All groups share one centre, and each spreads out both ways along 12 directions, with some noise.
In the rows, zero is written as 128.
Some rows, each with its group after it:
[124 135 151 139 161 132 130 145 118 160 131 126 112 164 136  98 127 166]  C
[105  80 124 160 128  74 156 149  81 181 142 105 150 131 137 181  86 107]  K
[144 111 113  86 102  74 130 160 116 114 135 113  87 166 139 142  95 163]  U
[136 151 125  67 192 229 121  69 164 145 128  95 144 135 174  96 152 112]  W
[105 125 102 100 157 121 143 152 119 152 108 102 126 175 141 139 148 119]  U
[126 136  91 134  74  99 134 159 138 117  83 164 124 152 163 159 157  79]  Z
[122 145 113 154 174 109 117 103 132 111 118 110 109 159 162 141 131 134]  Z
[115 144 171 162  84 125 112 126 118 173 172  74 115 132 144  96 118 110]  K
[155 139 121  95 140 154 114  94 102 125 108 126 105 146 128 130  96 125]  U
[159 149 129  94 139 109  98 138 136 149 138  94 111 163 149 137 115 132]  Z
[176  86 117 203 101 100 107 100  92 142 165 171  94 120  78 151  88 131]  W
[143 140 101 148 113  96 163  87 140 113 167 171 116 142 164 168 148  66]  C
[173 195  41  91 159 147 176 152 144 109  75 197 106 141  88 105 147 161]  C
[134  96 140 161 107 137 154 153  60 157 106 105 140 151 137 131 101 103]  C
[141 132 170  86 138 144 123 125 145 132 134 147  97 144  98 139 123 135]  Z
[138 169 113  86 170 125 135 100 157 140 148 133 108 135 133 138 138 139]  Z
[201 142  86 125 123 146 124 136 156 165 120  66  63 177 111 150  75 128]  U
[149 157 169  95  93  92  89 115 118 126 166 105  95 145 143 132 100 112]  K
[155 189 112 111 166 126 133 106 152 151 103 156  91 146 173 151 126 155]  Z
[119  53 156  82  71 124 118 147 113 134 148 111 159 143 167 157 142  78]  W
[178 162 106 134 171 187 127  60 178 140 159  59  93 124  96 142  98 111]  W
[171  75  96  72 166 178 149 132 193 119 121 113 124 150 159 175 150 140]  K
[171 131 101 132  97 159 143 113  65 126  76  31 114 104  89 201  33  97]  Z
[ 89 168 114 151 126  80 176 156  82 207 111 149 144 102 216 109 124 198]  Z
[154 133 129  93 123 137 118  96 116 124 149 136 122 132 153 125 113 121]  C
[150 160 166 152 108 136 109 129 136 178 133 146 106 129 139 117 108 133]  U
[198 134 144  74 106 190 114 182 143 133  27 123 104 143 155 156 108 166]  U
[136 128 122 181 162 146 161 125 109 159 137 102 116 154 115 121 118 124]  C
[100 185 114 130 130  82 138 140 110 181 140 157 140 126 150  97 142 130]  U
[ 97 197 159 113 123  98 129 183  99 179  74 185 115 151 150  75 130 165]  W
[159 142 103 148 132 119 119  23  52 100 156 149  74 119 148  96  33 172]  U
[184 180  97 158 122 121 132  92 130 148 123 108  80 121 144 161  71 136]  U
[115 158 101 103 106 102 155 143 157 149 134 127 158 107 167 162 166 101]  U
[160 138  87 113 126 120 160 109 155 103 116 138  99 116 195 169 117 182]  Z
[160 191  85 104 161 139 136 128 157 123 113  99  89 131 136 112 123 197]  K
[154 121 137 100  68  89 117 114 111 134 180 141 118 115 155 132  92 114]  K
[166 177 106  92  80 111 117 160  95 167  87 147 118 125 152 117  93 137]  C
[107 172 139 120 100 120 118 106  41 145  96 137 138 115 109 117  93  86]  K
[153 133 147 133 137 142 123 139 159 155 121 121  93 157 124 147 119 133]  K
[135 147 124 137 188 152 113  89 102 160  90 139 128 146 212 125 124 164]  W
[138 179 101 121 152 148 120  80  97 178 146  90 143 114 135 103  98  99]  W
[148  82 111 178 128 134 183 129 125  99 171  71 106 144  64 160 108 108]  C
[136 166 130 109 146 113 118 123 137 148 138 152 107 147 121 119 132 130]  W
[137 167  40  97 161 114 166 115  95 103 115 118 123  88  95 113  90 197]  K
[121 105 158 185 150 130 132 132 143 218 155 101 124 158 142 155 121  88]  K
[162 166 114  83 142 187 125 163 156 143  85  94 104 148  92  95 132 165]  K
[150 151 118 157 143 154 147 133 125 150  68 136  93 145  78 161 102 120]  K
[ 63 161  95 156  97  33 191 165  69 161 110 160 142  98 183 141 129 169]  Z
[138 149  88   9 148 144 110  67  98  89 150 164 156  97 177  76 130 167]  C
[181 101 137  95 121 183 115 150 129 140  62 106 109 153 207 138 106 182]  U
[123 117 157 179  77 173 142 135 106 172 104 132 123 117 123 107 109 113]  K
[107 138  96  92 139 105 169 178 115 188 125  69 156 121 161 138 138 160]  Z
[128 173 100 100 113  98 140 143 111 159 120 119 136 124 177 122 117 141]  W
[141  77 137 150 146 134 118  69  67  79 138 138 108 111 113 130  80 187]  W
[156 215  86 160 142 129 125 111 101 228 107  98 124 132 164 125  90  96]  U
[142 110  69  51  55  90 136 132 149  87 182 146 155 107 201 116 159 120]  Z
[177 120  69  60 189 170 139 152 167 169 128  93 139 140 101 129 120 154]  K
[148 115 184 147 106 153 133 117 145 125 128 134  74 137  76 164  96 119]  Z
[126 161  54  89  98  88 165  89 147  76 147 126 111  71 126 175 115 141]  C
[171 194  64 155 155 118 181 174 167 131  64 135  67 156  82 170 125 161]  C
[135 139 150  21  79 115  87 159 203 159 156 124 122 134 149 138 161 111]  C
[ 77 158 136 153 132  92 137 156  83 184 104 161 138 145 107 117 141 107]  W
[137 122 134 148 145 133 136  85 172 126 179 114  87 141 120 145 128 126]  U
[100 153 132 147 120  91 137 133 172 113  90  86  63  98 105 205 101 177]  C
[129 200  86 130 148 121 151 118 106 155  91 102 117 120 129 147 101 120]  W
[165 138 139 138 101 115 102 147 113 159 130 106 101 140 149 101  85 159]  Z
[160  90 159  84 127 177 129 129 125  93 101 147 106 167 109 148 128 110]  C
[162  79  92 113  92 122 151 141 172 102 176 110 112 117 133 146 136 166]  W
[126 179  64 128 148  79 161 115 114 133 145  82 132  92 140 146 107 162]  U
[154 119 109 139 120 129 133 128 137 138 121 155 108 142  90 169 133  98]  W

New rows. What belongs after each?
[108 152 160 115 120 145 151 132 131 120  95 104 105 136 138 139 112 125]  W
[164 168  48 119 146 142 160 173 147 167  98  91  74 169  72 112 100 158]  U
[202 147 114 151 122 131 156 146  78 109  72 227  89 177 156 105 102 168]  C
[111 165 188  99 110 130 103 154 122 144  61 140 105 186 126 167 156  64]  K
[175 169 116  81  22  75 116 221 156 159  35 124  74 119 168 198  83 170]  C
[119 105 108  88 120 160 163 160 134 106  99 105 152 103 118 133 146 160]  U
[193 122  78  45 147  95 116 122 138 140 187  89 126 124 144 142  78 166]  K
[153 170 124 129 144 172 154  98 140 182 132 128 102 104 102 124 101 144]  Z
[156 166 100  85 132 134 124 124 147 139 121  97 110 123 118 143 107 141]  C
[ 98 120 114  48 129  70 194 183  98 160 115  69 147 109 186 200 117 198]  Z
[165  94 150  72 100 178 106 135 129 158 139 125 133 133 119 109 110 113]  K
[123 126 119 115 136 124 118 127  88 167 118 104 150 139 158 140 124 109]  W
[147 183 144  94 140 167 114 150 150 150  58 116  98 174 104 156 145  86]  K
[159 180  93 177 108 130 133  97 107 155 129 103  98 106  99 123  68 114]  Z
[197 126  81 113 146 118 151 128 144 142  99 199  94 129  85 185  76 129]  K
[112 159 139  98 156 136 116 115 147 132  80 122 104 136 144 171 132 130]  C
[149 130  98 128 172 102 155 144 169 155 108 203 103 151 186 154 138 186]  K
[107 155 125 137 131 132 152 122 131  86  83 123  94 133 179 130 149 190]  K
[163 160  80 105 169 134 127  94 152 150 173  80 121 124 141 123 119 150]  W
[139 181 138 100 148 149 127 141 179 156 111  92 130 127  79 184 156  63]  U
[150 127 129 112 128 154 103 133 100 160 140 130 127 132  51  93 107 115]  W
[104 143 120 125 125 127 168 147  78 162 100 117 137 107 121 127 104 160]  Z
[162 174 158 184 113 127 126  99 145  99 108 142  35 135 115 145  84 176]  K
[200 115  93 174  97  98 104 150  69 189  97 128 108 138 132 165  71 145]  W
[130 130  83 115 144  95 169 148 151 122 144 150 109 117 119 123 126 200]  K
[104  94 143 112 107 156 153 126 106 123 152 169 156 146  79 115 164  41]  C
[152 111 120  87  96 121 134 144 154 123 178  74 133 108 136 133 119 154]  U
[136 122  73 142 126 145 167 132 139 148 107 120 104 145 157 133 125 143]  U
[142 134  91 138 129 108 143 134 144 160 159  89 125 132 130 157 129 115]  W
[178 164  86 140 167 176 131 120 170 131 105 110  84 140 104 112 115 169]  Z
[100 158 127 171 120  75 188 171 133 194 106 150 106 126 195 163 132 184]  Z
[158 200 148 111 155 111  95  92 129 142 118 113  91 148  86 188  98  65]  U
[140 166 121 101 104 114 115  92  98 134 126 175  95 154  87 140 105  51]  U
[141  78 107 145 120 105 168  82 117  83 167 189 105  90 131 146  87 183]  K
[167 145 127 118 184 159 119  91 199  93 100 140  69 173 141 185 148 125]  Z
[164 213 140 124 114 137 100 106 119 165  82 127  89 154 123 161 106  55]  K
[177 142  88 212 121 134 190 129 121 123 123 135  79 142  75 149  93 119]  C
[162 130 128 140 111  92 134 141 107 135 103  86  94 153 159 191  83 133]  C
[186 167  59  95 148  98 152 105 115 117 186 103 121 145 103 139 107 101]  C
[135 178  74  72 139  73 148 173 175 136 146  53 113 147 154 153 158 156]  K
[159 172 110 196 138 130 147 142 138 163  98 141  68 126  92 119  93 186]  W
[116 109 124 141 109 121 164 146 101 136 117  93 123 112 138 140  99 172]  Z
[ 92 180 122 121 174  74 167 140 144 104 114  80  88 152 124 176 121 166]  W
[ 99 186 120 134 184 153 138 118 154 140  96 118 110 154 119 122 170 128]  K
[145 101 147 113 122 164 136 102 106 124 143  90 119 109 126 130  89 155]  Z
[146 159 116 148 115 115 115 122  99 188 112 176 127 133 159 115 120 123]  W
[130 107 123 153 122 142 159 129 158 119 134 139  84 146 117 131 128 151]  U
[114 117 194  77 117 111  97 168 119 151 138 140 128 159 126 100 139 138]  U
[146 144 142 130  92 133 137 127 107 131 111  76 100 123 121 159  68 116]  W
[173 144  71 132 115 127 142 110 145 129 118 184 106 116 143 146 131 138]  W
[109 200  96 130 156  97 151 128 130 157 130 124 115 126 110 116 130 135]  W
[126 201 107 151 126 122 126 122 115 141 107 159 102 136  23 114 116  76]  Z
[213 164 132 121  86 150  98  94 155 185 163 138  95 131 111 143  81  60]  K
[154 146 123  63 102 111 131 157 180 128 163 109 104 140 133 131 137 134]  W
[168  96 151  89  99 122 115 143  61 116 103  97 124 149 167 155  73 138]  C
[126  57 153 135 115 138 120 199 134 176 116 143 138 171 126 124 163 143]  W
[ 81 143 144 153 152  82 135 126 148 168 166  98 125 147 141 154 152 105]  C
[166 167  73  30 219 128 111 150 138 179 114  89 139 166 134 131 126 153]  K
[136  94 156 128 127 118 125 122 124 100 104 124  90 158 114 208 115 102]  W
[137 176 106 167 112  50 132  99  99 157 169 122  91 127 166 138  79 143]  U
[131 156  95 131  70 155 158 128 136 134 129  73 127 102 102 143 126  77]  K
[111 170 100  78 159  95 126  97 121 133 160 133 123 151 109 131 142  90]  U
[185 136  93 116 148 171 131 111 172 131 139 111  96 131 116 132 119 155]  W
[119 119 133 173  68 141 157 108 121 125 105 156 107  93 134 150 104 116]  C
[135 159  96 143 122 197 163 126 202 149 116  84 115 132 121 137 177  93]  K
[148 122 135 143 125 186 144 173 162 175  87  95 125 134 148 129 137 158]  U
[142 162 145 104 117 100 102  97 131 147 142 144 109 137 172 148 116 105]  C
[108  90 152 183  77  95 148 180 108 172 143 179 121 127 162  76 134 198]  W
[227 150 130  59 143 112  93  93 122 124 165 185 107 199 210 130 125  98]  C
[129 187 123 141 115 129 152 141 135 178 109  93 112 125 168 125 105 134]  W
[184 128 115 129 185 195 135  89 134 123  98 115 101 148 180 126 107 179]  C
